The rows are grouped in 3 different ways at once. Each group adds its own fixed numbers to the row, and there is some noise. The rows also spread widely along 13 directions, which tell nothing about the answers.
In the rows, zero is written as 128.
Some rows, each with its group in each grouping after it:
[ 79 101 183 159 132 150 167 134 191 129 104 155 129 113 122  83 116 113
 137 102 114 170 134  88 131] | K (1) basas
[119 167 111  88  89 118 106 117  49 136 118 161 177 100 113 138  65 175
 173 119 126 157  68 141  86] | P (3) koge
[ 85 151 108 149  89 171 134 151 135 120  82  99 126  88 152 129 124 137
 103 157 167  48 119  75 117] | U (2) Nabap
[164 122 114 122 125 138 130 175 123 106 129 116  87  92 117  97 147 154
 116 146 174  91 115 139 134] | L (4) koge
[ 96 105 139 156 161  94 126 131 107 156 144 154 141 132 122 129  90 166
  87 155 103 148  66 137 121] | Z (4) Guvi
[ 96 140 209 142 155 155 166 127 178 169  99 154 102  97 133 103 147 144
 105  88 137 172 106 109 108] | U (2) Guvi
[150 108 169 119 110 142 138 171 180 103 136 146 106 110 151  88 111 127
 159 113 177 184 120 131 138] | P (0) Nabap
[145 101  74 126 140 159 171 119 155  88 174 157 123 108  94  68 116 114
 174 144 144 100 195 104 125] | L (3) basas
[100 122 134 117 164 159 175  78 143  95 134 150 152 142  93  61 145  58
 147  59  80  95 175  96 112] | Z (1) Nabap
[125 163 148 143 100 111 152 135 146 138 106 105 125 143 146 161 129 115
 131 128 128 187 141  67 129] | K (0) basas
[186 186 162 105  87 114 114 189 122  82  85  99  82 159 131 149 138  93
 156  77 117 215  94 100 113] | L (4) Guvi
[169 159 144 121 169 109 177 134 126 164 147 140  99  79 114 100 179 181
 120 126 176 126 111 134  99] | Z (2) koge
[196 107 101 104 113 132 145 143 141 134 156  97  86 105 122 114 167 138
 136 161 202 108 194 135 141] | L (2) koge
[124 190 112 139 139 144 121 124 144 132 129 141 122 140 145 165 106  92
 104 151 101 123 154  30 107] | L (4) Nabap
[118 105 173  92 150 134 106 117 143 142 102 145 169 160 141 146 125 109
 178 105  83 178 137 135 120] | U (0) basas
[ 91 100 175 128 135 109 129 148 127 101 123 131 149 150 114  87  89 121
 104 106 120 140  92 118 141] | L (0) koge
[129 119  80 124 121 150 110 114 102 155 106 136 137  96 121 142 117 131
 165 148  93 126 153 136 103] | P (1) Nabap
[118 121 140 109 180 118  97 128 153 158 110 133 152 143 155 161 150 142
 131 161 100  95 142 130 118] | L (2) Nabap
[140 141  93 141  96 101 139 141 161 115  94 104 114 176 109 164 117  92
 175 151  95 185 191  65 130] | L (4) Guvi
[150 142  75 155  63 134  74 133 134 167  82  95 102 142 154 214 118 144
 140 210  99 125 153  98 131] | K (3) koge
[152 155 150 133 159 177 170 146 164 139 135 143  96  80 147 110 165 117
 117 120 167 116 137  78 108] | U (1) basas
[135 104 128 143 111 151  86 150 147 148  70  81 103 141 160 180 174 116
 123 158 117 118 147 127 145] | K (0) Guvi
[158 159 105 124 101  85 109 122 105 110 148 132 106 171 136 149 108 165
 130 141 102 161  86 161 158] | P (0) Guvi
[ 98  88 160 111 183 108 124  97 135 148 127 138 178 167 130 145 139  95
 134 120  78 141 163 116 132] | K (1) basas
[135 106 139 115 118 102 120 165  93  70 146 101 119 142 137 104 106 101
  80 120 163 132  94 115 134] | K (2) Nabap
[ 95  96 100 116 175 116 109 119 127 137 104 150 167 138 110 136 118 118
 162 146  70 125 155 121  91] | K (2) Nabap
[143  94 147  95 128  64 153 125 121 157 147 116 151 136 125 136 138 182
 147 151 152 154 126 176 151] | U (4) basas
[170 164 188 114 244 128 147 157 168 130 142 149  99 129 144 125 189  73
  97  99 130 151 152  62  89] | L (2) Nabap
[120 129 104 156 109 130 119 125  73 121  87  59  84 153 107 141 144  94
  59 115  88 111 119  97 134] | U (2) Guvi
[159  97 150 147  93 123  86 167 141 126 106 106  90 134 156 124 131 192
 122 153 124 135  62 198 162] | Z (2) basas
[186  64 139 113  99  94 136 142 148 102 180 125  96 164 125 103 110 116
 148 129 156 207 160 166 186] | P (4) basas
[145 164 141 112  76 160 102 120 103 118 123 116  93 136 155 134 118 143
  97 107 137 118  83 143 138] | U (2) Guvi

New rows. What belongs after each?
[124 154 122 145 144 133 113 109 133 166 107 148 117 127 123 134 135 174
 131 143  79 109 104 141 113] | Z (2) koge
[100 148 158 114 113 176 145 139 110 103  67 113 132 114 106 108 133  69
 136  54 125 155 121  74  81] | U (2) Guvi
[ 99 148 159 118 159 121 136 107 122 126 104 151 147 142 106 120 151 126
 147  73  63 151 117 126 116] | K (4) basas
[139 197  83 129 121 118 151 115 145 133 129 155 129 116 122 138 117 182
 175 161 121 127 139  92 106] | L (2) basas
[176 140 170 102  99 123  74 176 102 106  80  94 127 160 154 170 139 107
 165  90  99 184  79 144 121] | Z (4) basas
[129 102 186 144 150 121 144 127 160 132 135 120 108 167 140 121 131  84
  91 106 123 177 138  96 138] | Z (2) Guvi
[169 136 167  78 143 122 111 108 145 121 127 138 124 172 132 122 171 137
 169  85  98 152 128 188 145] | L (0) Guvi
[152 121 167 155 220 157 137 153 154 179 124 147  89  81 129 120 187 122
  87 132 133 119 132 105  97] | Z (4) koge
[121 175 191 116 149 142 124 164 147 134 111 139 113  80 177 123 180 174
  94 118 172  85  66 135 121] | K (4) Nabap
[156 113 177 104 165  80  98 127 104 165 128 112 157 165 163 180 147 140
 116 142 112 155 111 147 128] | Z (2) basas
[103 164 176 111 157  89 160 137 122  96 120 128 150 142 120 119 157 119
 123  80 119 136  99  99 121] | K (4) basas
[120 146 139 143 104 134 160  79 145 191 145 128 106 111 142 138 150 188
  94 145 141 106 142 143 167] | U (4) basas
[193 102 147 135  93 117 140 173 133 106 131  64  71 142 136 139 162  70
 104 122 168 191 167  97 157] | K (4) basas
[179 136 100 111  91 166  83 106 108 157  95 111 116 133 139 165 141 111
 176 125  81 154 171 140  99] | Z (2) Nabap
[134 113 150 103 149 128 119 150 114 118 129 113 145 130 144 120 131  96
 100 117 137 111 128 112 126] | L (1) Nabap
[152 120 218  74 162 159  93 115  93 161 137 125 127 129 166 128 146 101
  76  65 133 153 104 159 115] | U (2) Nabap
[127 122 126 123  52 158 100 157 146 118  96 119 129 136 146 158  67 109
 168 145 140 180 142  90 127] | L (4) Guvi
[ 75 132 166 149 121 179 111 115 151 165 125 152 152  99 175 139 116 166
 101 152 143  65  96 120 143] | Z (4) basas
[ 99 127 111 173 118 113 140 132 148 158 113 150 114 122 132 147  79 157
 116 175 104 171 115  96 136] | P (1) Guvi
[159 104  66 137 104 151 128  96  85 129 132 113 120 141  80 118 106  72
 151 112  82 160 192 101 105] | Z (0) koge
[122 108  98 159  63 164 151  98 137 122 117  94  72 142 107 109 115 102
 112 123 116 136 176 104 154] | U (2) Guvi
[180 197  85 140  96 109 122 163  81 113  76  62  63 142 113 173 153 103
 103 123 103 152 113  63  96] | U (2) koge
[202 158 149 107 146 110 135 190 168 101 121 124  99 146 162 153 162 123
 168 148 159 162 121  98 117] | U (3) basas
[142 116  87 138 125 104 128 114 110 149 181 138 135 140 139 173  83 122
 107 191 134 163 168  85 131] | K (4) basas
[116 194  67 135  90 122 153  74  91 167 141 147 147 112 125 158  77 160
 127 166 111 120 136  79  98] | U (3) Nabap
[179 114 109 131 132  78 162 124 141 131 187 136  92 144 121 116 127 152
 125 165 151 187 158 130 148] | K (2) basas
[116  47 165 156 110 149 102 141 127 122 110  81 102 148 138 121 121  74
  73 112 114 166 145 121 159] | K (2) basas
[ 96  68 168 110 196 140 140 104 148 171 147 136 176 116 142 120 151 121
 109 147 153  90 184 120 133] | L (2) basas
[126 132 180 108 135 123 104 189 114 149  56 103 140  91 130 141 146 143
 140 112 147 151  87 120  84] | L (2) koge
[139 169 101 129 124 111 163 137 101 137  91  73 121 118 115 165 175 102
 127 129 120 122 163  61 108] | U (4) basas
[169 120 122  99  88 130 124 115 139 108 188 153 118 133 158 118 108 173
 151 154 175 119 123 172 174] | P (3) basas
[151  76 174  93 168 116  92 149 111 101 120 117 134 155 127 108 169 122
 136  81  99 138  93 203 153] | P (0) basas
[164 121 123 121 135 144  88 146  58 147 133 116 127 114 147 162 112 123
  95 142 118 144  96 126 100] | U (3) basas
[149 145 108 116 205 131 134  93 145 161 191 190 139 134 150 136 126 134
 119 169 118 100 163 101  97] | Z (2) Nabap
[137  91 121 157 113 170  79 137 184 139 116 135  92 146 167 137 112 134
 124 179  97 103 147 136 158] | L (3) Nabap
[135 109 150 128 166 134 121 103 137 176 179 172 152 139 164 153  92 122
 109 164 140 165 140 108 118] | Z (0) Guvi
[203 154 135 138 105  92 137 129 135 175 148 110  75 135 148 160 153 173
 115 171 152 156 126 136 147] | Z (3) koge
[151 119 128 113 151  87 152 175 130  80 128 108 107 123 118  89 182 172
 135 128 161 102  93 165 142] | K (2) basas
[137 116 162 125 162 109 150 124 127 162 149 134 136 125 118 128 123 119
 117 120 122 184 151 108 123] | L (4) basas
[ 99 102 152 131 112 153 110 159 183 149  82 137 165  98 174 160 123 151
 179 182 162 107 138 110 129] | P (3) basas
[100 115 105 131 157 161 128  86 122 174 145 182 161  85 120 112 107 151
 139 146 103  95 143 134  94] | Z (4) Nabap
[140 129 119 158  76 132 147 117 110 128 106  86  85 131 105  93 132 117
 100  94 103 147 131 126 134] | Z (2) Nabap
[139 165 169  99 133 123 129 135 159 122 110 147 135 133 147 129 163 155
 180  93 121 153  97 157 135] | P (0) basas
[143 111 140 104 159  77 143 179 119 110 124 126 172 129 130 128 107 105
 156 143 160 166 126  86  79] | Z (2) Nabap
[ 84 136  70 151 151 112 158  56 142 188 117 134 142 146 107 149 156 170
 135 179  73  71 179 124 137] | U (0) Guvi
[170 125  99 113 191  46 160 125  83 172 131  94 116 121  97 140 205 162
 109 149 115 133 152 152 103] | K (2) Nabap
[179 147 103 121  75 137 140 161 107  87 176 113  68 113 132  99 106 151
  88 150 196 104  97 123 154] | U (4) koge
[170 127 120 140 188 123 125 126 118 161 183 140 105 126 155 163 137 111
  62 174 143 150 159  79 115] | K (2) basas
[137 110 118 129 164 136 138 147 102 120  96  99 112 100 102  96 192 142
 127  99 107  94 112 164 120] | U (0) basas
[101 141 136 137 100 144 121 145 108 107 133 115 134 131 132 132  80 106
  74 138 155  99 118  63 137] | L (4) koge
[126 105 138 133 163 128 142 169 146  74 164 150  99 115 123  65 111 155
  92 134 172  98  77 135 139] | L (2) Guvi
[100 132 122 152 158 113 158 117 161 152 152 120 102 132 153 132 155 180
  56 198 170  48 126 111 165] | U (2) Guvi
[131 102 104 133 160 160 102  78 136 129 181 141  93 151 150 116 149 124
  57 148 107  49 159 150 165] | K (2) Nabap
[109 176 193  95 138 113 122 181 132  80 116 121 145 147 178 147 133 126
  93 115 177  95  45  92 131] | U (4) Guvi
[104 133  66 124  24 131 136 110 134  79 125  96 124 165 118 132  82 122
 152 165 141  69 165  89 172] | U (4) koge
[110 116 168  92 162 135 132  98 135 107 132 156 164 173 107 100 124  89
 169  68  78 156 155 124 122] | L (2) basas
[153  87 171 129 121 112 129 113 105 121 154 106  97 165 126 107 140 106
  82  93 110 170 126 157 168] | K (3) basas
[ 98  53  75 160 111 142 115  90 153 146  99 107 121 150 106 126 144 134
 157 166  65  93 203 155 158] | K (2) basas
[151 100 115 140 159 122 157 119 114 139 190 160 118 126 111 113  82  94
 101 150 134 184 154  87 112] | Z (4) Guvi
[172 141 109 104 107 116  81 144  62 158  78  80 127 126 127 192 151 104
 139 125  93 169 141 130 102] | P (4) Nabap
[ 79  77 108 107 123 147 151 142 144  88 132 143 188 118 122 100  83 103
 171 149 159  91 165  89 119] | U (4) basas
[102 136 116 127 115 212  72  92  97 139 138 152 135 125 146 140  72  93
  84 123 102  85 140  86 112] | L (2) koge
[132  75  97 112 180 147 135 107 112 121 174 125 123 133 120  97 148  94
  79 141 135  58 178 129 132] | U (2) Nabap
[ 80 107 148 128  93 185 118 131  82 136  72 103 123  83 120 104 134 139
  94  82 129  97  83 161 121] | U (4) Guvi
[147 155 129 155  86 160 141 105 159 129  91  79  97 157 142 156 170  72
 130 114 105 109 187  62 144] | Z (3) basas
[152 162 131 137 103 168 142 154 122 101 139 105  61 100 143  96 142 140
  60 127 194  79  97 105 139] | U (2) koge
[128 137 179 120 157 152 157 124 144 111 139 130 122 118 136  77 168 108
  98  79 149  92 126 118 122] | Z (2) Nabap
[ 88 120 165 137 130  91 158 163 105 115  84 113 165 126 109 114 100 110
 130 101 141 178  86  84  88] | Z (2) Guvi
[107  91 118 113  47 124  77 141 125  98  93 128 147 165 137 149  50 138
 187 145 116 178 106 152 147] | P (2) Guvi
[146 120  74  94 131 147 104 128 128 139 141 175 146  94 131 145 120 174
 199 177 147 108 139 168 113] | P (4) Guvi
[155  66 133 147 123  89 109 155 111 136 129  72 120 163 145 160 124 105
  92 172 136 150 140 115 151] | Z (2) basas
[155 134  76 158  75 193  72 129 139 117 104 115  71 126 151 147 142 146
 135 153  86  96 131 153 158] | K (0) basas
[157 141 104 150 114 167 130 132  92 121 176 129  84  89 147 114 108 136
  59 146 161  99 104 111 151] | P (1) basas
[150 135 162 100 163 100 158 106  75 160 144  87 132 131 126 136 178 109
  58 108 163 100 141 112 127] | U (3) koge
[161 136 133 108 213 141 136 125 120 123 183 165 112 131 118 106 133  89
  83 121 125 112 146  90 108] | L (1) koge
[110 105 143  84 144  78 122 110 121 154  85 121 194 164 105 147 121 111
 204 108  70 184 172 131  93] | L (2) Nabap
[115  91 142 129 158 159 116 103 133 165 114 158 129 123  90 107 124 113
 146 100  66 155 167 137 109] | L (4) koge
[126 148 160 195 138 146 159 135 134 194  90  88  78  92 131 137 169 120
  45 126 123 136 128  71 118] | Z (0) koge
[179 121 126 129 134 108 133 155 103 163  95  81 112 107 127 153 169 105
 124 131 138 164 155 107  92] | Z (2) Nabap
[115 129  82 174 140 102 138 107 118 164 113 113  94 153  90 136 119 137
  89 161  61 129 144  97 121] | U (2) koge
[119  38 135 128 164 106 143 128 156 162 143 137 141 121 121 102 129 169
 141 166 134 131 151 175 142] | U (2) basas
[190 110  90 101 127 101 148 107  88 116 153 109  98 165  79 106 130  93
 148  98  83 196 178 140 113] | U (2) Nabap
[102 174 119 114 141  83 156  78  92 167 109 127 160 140  92 144 139 156
 138 113  85 139 138 119 107] | L (2) Guvi
[158  72 115 130  66 135  74 180 112 116  82  74 113 138 150 156 111 140
 149 169 129 133 107 162 152] | U (3) basas
[158 152 117  87  89 139 124 174 142  49 154 167 117 113 134  73 107 185
 182 122 177  84  51 172 135] | Z (4) koge
[118 155 162 129 101 166  99 177 106 116  32 108 156 100 138 149 135 104
 177  85 103 146  81  92  72] | Z (3) basas
[177 151 136  78 124 132 106 118  69 178 109 131 142 113 117 163 122 117
 166  97 102 217 134 129  68] | U (0) koge
[170 171 134  70 146  77 121 143  72 114  95 110 155 153 104 148 166 134
 184  80  99 173 103 148  92] | L (0) Guvi
[147 122 131 101 102 118 164 116 164 125 149 126 126 150 133 120 115 102
 151 131 160 158 185  97 134] | U (2) Nabap
[189 137  79  96 111 130 127  98  77 108 155 114 113 147 107 120 146  99
 154 102 108 129 175 150 129] | P (3) Nabap
[115 109 144 140 122 123 118 127 117 137 138 130 106 136 143 126 100 147
  73 144 132 138  88 132 145] | U (2) Guvi
[ 94 165 133 186  63 155  98 147 153 101  88 125  88 159 156 145  77 130
  97 146  95 129  66  78 139] | Z (2) Guvi
[133 128 153 120 119 136 110 136 155 136 158 155 127 130 157 126  88 158
 113 159 158 130 107 124 144] | L (0) koge
[150  95 172 110 200 165  89 118 125 169 131 139 142 120 159 141 185 126
 109 123 119  90 131 163 116] | Z (2) basas
[115 145 111 100 139  72 144  68  79 152 166 132 176 168 128 149 106 142
 105 144 100 106 134 126 130] | U (3) Nabap
[184  78 117  75 160  99  97 203 125  33 148 139 134 158 116  90 123 130
 194 132 140 129 100 172 126] | L (2) basas
[111 107 136 178 141 149 115 118 143 190 123 117  88 119 145 145 122 148
  42 176 111 109 126 110 146] | U (0) koge
